There are 3 nested groupings, the coarsest first. Each group lies inside one group of the grouping before and may be the whole of it. The rows also spread widely along 12 directions, which tell nothing about the answers.
Some rows, each with its group in each grouping after it:
[ 1.47 -2.89 -0.35 -1.03  1.66 -1.44 -1.20 -0.37  0.72 -0.94  2.31  0.37
  2.87 -0.52  0.29 -0.81  1.13 -1.01 -0.99 -1.54]  boku nar segeg
[-3.14  0.83  0.74 -2.09 -4.83  0.74  2.90  3.78 -3.04 -0.44 -1.04  0.53
 -0.04 -1.82 -0.72 -1.98 -0.98 -0.18 -0.79  1.41]  boku Kupe nulu
[-0.81  0.74 -1.11  0.38  0.01  2.24  0.55  1.34 -2.28 -0.31  0.18 -0.14
 -1.48 -0.13  1.70 -2.60 -2.20  0.19 -1.06  0.90]  boku nar Nul
[ 0.00 -1.57  0.80  1.53 -2.44  0.95 -2.19 -1.65 -2.44 -3.80 -0.48 -3.66
 -0.53 -1.79  0.76 -0.27 -2.86 -0.75 -0.39 -0.67]  boku Kupe bibo
[-1.77  0.14  0.88 -0.25 -1.98 -0.02 -2.20  0.27  0.17 -1.85 -0.65 -1.34
 -0.86 -2.64 -0.49 -2.46 -1.82  2.27  0.12  1.13]  Luza Raku vinil
[-1.34  0.41 -0.65 -0.27 -3.18  1.48  3.91  1.39 -0.67 -0.06 -2.15  1.50
 -1.16 -0.07 -1.54 -0.06  1.29  0.83 -0.41  0.28]  Luza Buguv Midan
[ 0.55 -2.68 -2.83  1.02 -1.67  1.02  2.71  2.05 -0.38 -0.68  0.78 -2.42
 -1.28  0.72 -1.69 -1.20 -1.34 -0.41  1.51  0.04]  Luza ruk bofa
[ 0.73 -0.13  0.02  3.96 -1.05  2.00 -1.44 -1.13  0.64  4.04 -3.06  1.00
 -1.18  0.50 -1.69 -0.15 -1.12  0.56 -1.11  0.16]  Luza ruk zode
[-0.53 -0.19  0.53 -0.33 -3.00 -0.88  2.17 -0.57 -2.15 -2.40  0.29  1.81
  2.68 -0.74  2.53 -2.69 -1.55 -0.56 -2.16  0.19]  Luza ruk kuput
[ 1.34 -3.39 -2.16  2.63 -1.27 -0.20 -0.47 -1.57  1.26 -0.96  0.87  1.28
  1.63  1.15  1.36 -2.82 -0.72 -0.89 -1.90 -1.32]  Luza Buguv lur
[-1.76 -1.79 -4.23 -0.63 -0.30 -1.06  1.42  1.78 -0.42 -0.98  0.67  0.19
 -1.71  2.07 -0.32 -0.57  2.45 -0.23  1.26 -0.53]  boku nar pepa
[ 0.52 -0.98  0.67 -0.74 -1.58  3.40  0.69  1.18 -0.24  3.51 -2.19  2.39
 -2.17  1.59  0.00 -0.57  0.49 -1.46  0.14 -0.44]  boku Kupe nulu
[ 1.60 -2.01 -0.78  1.37 -2.95  1.16  1.09  0.03  0.40 -1.08 -0.91  2.94
  1.16  0.23  1.63 -1.08 -0.88  0.60  0.46 -0.20]  Luza Raku vinil
[ 2.32  0.21  3.36  0.26  0.96  0.67  0.20 -0.69  0.95  2.13 -0.99 -1.98
  0.14 -1.04  0.37 -0.24 -3.35 -0.03  0.53  1.37]  boku nar Nul
[-1.30  0.44  0.32 -2.33 -1.73  0.23  1.72 -0.63 -3.95 -2.24 -0.89  2.75
  0.50  0.85  2.56 -0.29  1.65 -1.58 -1.35 -0.95]  Luza ruk kuput
[-0.75  0.61  0.83 -0.42  0.42  0.76 -2.54  0.48  0.69  0.01 -0.30  2.31
  0.58 -2.39 -1.88 -0.78  1.06  2.99 -0.65  0.36]  Luza ruk kuput
[ 0.61 -0.67  1.43 -3.82 -0.06  3.00  2.55 -0.02  0.70 -0.17  0.73  2.21
 -1.02 -0.03  1.61 -4.33 -0.06  0.17 -1.48 -0.46]  Luza ruk kuput
[ 1.42 -2.47  0.80 -1.31  0.20 -0.89 -0.39 -0.04 -2.82 -1.88  1.04 -1.11
  2.62 -0.22  1.30  1.56 -0.10 -3.06  0.32 -1.38]  boku nar segeg
[-1.39  1.11 -1.59 -1.02  2.91 -3.69  3.03  2.47  0.43  2.77  1.73 -3.57
 -1.67  1.60 -1.64 -1.07  0.08 -0.43  1.32  1.97]  boku Kupe nulu
[-1.55  0.50 -1.21  0.56  1.38  0.48 -3.68  4.34 -2.89  0.05  1.55 -1.04
 -0.25 -1.82 -1.31 -0.09 -1.97  1.19  2.19  2.09]  Luza Buguv Midan
[-0.80 -1.50  1.20 -1.92 -1.28 -2.30  0.12 -2.55 -1.77 -4.72  0.20 -2.40
  1.28 -0.94  0.36  0.73  1.33 -1.71 -1.00 -1.67]  Luza Buguv Midan
[-1.42 -1.59  1.15 -0.98 -3.53 -3.33  2.30 -2.28  0.09  0.72 -1.85 -0.22
  2.10  0.78 -1.43 -0.67  1.79 -2.61 -2.85 -1.43]  Luza ruk kuput
[-0.47  0.77  0.65  0.15 -1.62  1.98  2.90 -0.90  0.13  0.04 -2.03 -2.23
 -3.28 -0.16 -0.98 -1.30 -1.38  0.97 -0.14  0.58]  Luza ruk kuput
[-1.56 -0.82 -2.57 -1.41  1.80 -0.20 -0.37 -1.04  0.76 -1.24  0.40  0.50
 -2.13  1.22 -0.54 -1.14  3.88  0.66 -1.65 -1.78]  boku nar Nul
[-3.39  1.86 -3.39  2.78 -0.87 -1.96 -0.71 -0.05  0.53 -0.47 -1.47  1.51
 -1.97  0.77 -0.56 -1.42  1.42  3.22 -0.44  1.30]  Luza Buguv lur
[ 0.47  3.81  3.16  0.80  1.39  0.89  1.02 -2.31  1.18  3.28 -2.97  2.61
 -0.53 -0.40  0.37 -0.20  0.07  1.89 -2.20  1.18]  Luza Buguv Midan

New rows, each followed by its group in each grouping:
[-1.13 -0.48 -1.30  2.38 -1.98 -2.14 -0.59  0.75 -2.92  1.46 -1.87 -0.45
  0.07  1.88 -0.40  2.06 -0.73 -1.66  2.06  0.80]  Luza ruk kuput
[ 2.00 -0.83  1.16  1.86  0.23  1.04  0.79 -2.26  0.32  2.30 -1.73 -1.27
 -0.86  1.49  0.39  0.32 -1.39 -1.90 -0.59 -0.50]  Luza Buguv Midan
[ 0.04 -0.16  2.36 -0.98 -0.59 -2.05  0.02  1.92  0.34  4.61 -2.09  0.11
 -1.03  1.73  0.06  0.95 -1.11 -1.33  3.72  2.12]  boku Kupe bibo
[-0.79  0.05 -1.27  2.28 -1.45  1.16 -0.37  1.51 -0.79  2.73 -1.49  1.69
 -0.63  0.56  0.37 -1.68 -1.41  0.13 -0.75  0.91]  boku nar segeg
[ 2.89 -0.87  0.66  0.77  1.51  2.26 -0.60  0.06  0.46  0.51 -0.26  1.80
 -0.62  0.55  1.66  0.64 -1.16  0.70  2.49  0.62]  Luza Buguv Midan
[-0.12 -1.18  1.94 -3.73  2.57  0.72 -1.43 -1.33  1.25  0.01  0.40 -3.73
 -3.30  0.01 -0.12 -2.10  0.14 -0.89 -0.09 -0.78]  boku nar Nul
[ 0.02  1.05  0.21  1.29 -0.17 -1.38 -0.29  0.72 -0.96  3.86 -2.18  4.63
  2.92  0.71 -0.77  1.92  2.04 -0.38 -1.26  0.12]  Luza Raku vinil
[-1.86  0.33 -2.18 -0.60  1.14 -0.99  0.17  3.77 -2.27 -0.16  0.64 -1.97
 -2.08  0.47 -1.84  1.60  0.47  0.45  3.66  1.62]  Luza Buguv Midan
[ 2.02 -3.25 -2.74  3.78 -0.43 -0.53 -1.16  0.11 -0.37 -2.41  1.09 -2.20
  0.93  0.25 -0.41  1.36 -1.68 -0.09  2.42 -0.13]  Luza Buguv lur
[ 1.47  1.28  0.07  1.61 -0.26  2.28  3.35 -2.18 -0.57  0.96 -2.07  2.69
 -0.29  1.03  0.73  0.86  1.56 -0.20 -3.02 -1.15]  boku Kupe nulu
[ 0.33 -0.66  0.99 -4.38  1.16  3.13  1.00 -0.27 -0.98 -0.51  0.33  1.96
 -1.96  0.98  1.44 -2.33  1.82 -1.06 -1.07 -1.58]  Luza ruk bofa
[ 0.60  0.27 -1.51  0.99  0.08  3.55  1.00  1.13 -2.45  0.44 -1.27  1.72
 -2.98  2.18  2.00  0.09 -0.75 -0.35  1.30  0.46]  Luza Buguv lur
[-0.67  0.45  1.16 -1.20  1.79  0.71 -2.85 -0.57  0.42  0.11 -0.26  0.15
 -1.88 -0.42  0.28 -1.37  0.24  1.16  0.11  0.35]  Luza Buguv lur
[ 0.30 -2.40 -1.00 -1.43 -2.19  1.54  3.50  1.00  0.51 -2.28  0.60 -1.22
 -0.55 -0.72 -0.46 -2.21 -0.39  0.07 -0.44 -0.57]  boku nar Nul
[ 2.08 -2.27 -1.88  3.36  1.20 -1.27 -2.05  0.96  0.39  3.06  1.19  2.39
  2.48  1.53  0.76 -0.99 -1.56 -0.65  0.67  0.56]  Luza ruk zode
[-1.53 -1.66 -3.27  1.05  0.95  0.57 -4.02  0.69 -1.29 -1.07  1.30 -0.27
 -1.96  0.81  0.44 -2.01  0.40 -0.06 -0.28 -0.80]  boku Kupe bibo
[-1.78 -1.26 -0.88  0.27 -2.27 -0.77 -1.74  2.68 -1.07  1.07 -0.29  1.37
  0.83 -0.42 -1.19 -0.87  0.01 -0.17  0.09  0.47]  boku Kupe bibo
[ 0.59  2.06  0.06  1.77  2.04  0.49  0.60 -1.87  1.26  0.63 -0.75  0.53
 -0.87 -0.48 -0.50 -0.79  0.19  2.64 -1.63  0.45]  Luza ruk bofa
[-2.84  1.93 -1.20  2.37 -0.73 -1.35 -2.91  0.34 -3.49 -1.14 -0.58  1.54
  2.23 -1.66 -0.74  0.39  0.62  0.87 -2.94  0.29]  Luza Buguv lur
[-1.16  1.88 -0.23 -0.41  2.43 -0.52 -2.14  0.63 -1.07 -2.50  1.30 -2.05
 -2.02 -1.60  0.74 -0.68 -0.93  2.59  1.54  1.61]  boku Kupe nulu
[-0.80 -0.38  0.40  0.08 -2.09 -0.27  1.71 -0.16  3.60 -1.17 -0.63 -1.25
 -1.67 -1.80 -1.57 -3.03 -1.06  3.29  0.48  1.41]  Luza Buguv Midan
[ 1.41  0.60  1.84 -0.44  0.87 -1.72  1.26 -1.81 -2.55 -0.19 -1.68 -0.01
  0.87  1.23  2.20  3.61  0.64 -2.04  1.11 -0.31]  boku nar segeg
[-0.09 -1.38  1.16 -4.70  0.45 -0.40  1.66  1.73  1.04 -0.08  1.48  0.72
 -0.43  0.15  0.27 -2.86  0.73  0.01  1.34  0.27]  Luza ruk bofa
[ 0.42 -0.25 -1.50 -1.19  4.15  0.75  1.28  1.54  1.75  1.88  2.52 -2.10
 -2.28  0.65 -0.22 -3.32 -0.88  0.71  0.14  0.86]  boku nar pepa
[-2.01  0.62 -3.17  2.70 -0.32 -0.04 -1.34 -0.18 -3.21 -2.05  0.04  2.58
  2.47 -1.13 -1.71  1.05  2.98  0.44 -4.23 -1.76]  Luza Buguv Midan
[ 1.43 -0.38 -1.46  0.36  2.87 -1.98  3.19  2.05 -0.36  1.53  3.23 -2.27
  1.81  0.56 -0.40 -1.60 -2.14 -0.83  0.28  1.37]  Luza ruk kuput
[-0.97 -2.26  0.10 -1.90 -0.16 -2.66 -2.21  2.38 -0.31  0.82  1.35 -0.85
  1.30 -0.29 -1.45 -0.22  0.66 -1.40  1.46  0.16]  boku Kupe nulu
[ 2.08  1.24  2.04 -1.49  4.53  2.99  1.41 -1.82  1.60  1.24  0.58 -2.15
 -2.13 -0.99 -0.38 -1.32 -0.39  0.98 -1.91 -0.30]  boku nar pepa
[-0.54 -0.34 -1.28 -0.24  0.30  2.28 -2.10  4.04 -0.97 -0.35  0.69  1.54
 -0.33 -2.13 -1.39 -0.17 -0.24  2.54  1.69  1.19]  boku nar Nul
[ 0.66 -0.10  1.26 -2.67 -0.08  0.73  2.90  1.75  0.41  0.17  1.79  2.07
  2.03 -1.54  0.52 -2.97 -0.16  0.20 -1.95  0.33]  boku Kupe nulu
[-0.71 -3.66 -2.04  0.29 -2.11 -1.19 -2.83  2.68 -2.65 -0.72  1.10  1.84
  3.45 -0.26 -1.46  0.83  1.03 -1.67  0.71 -0.99]  Luza ruk kuput
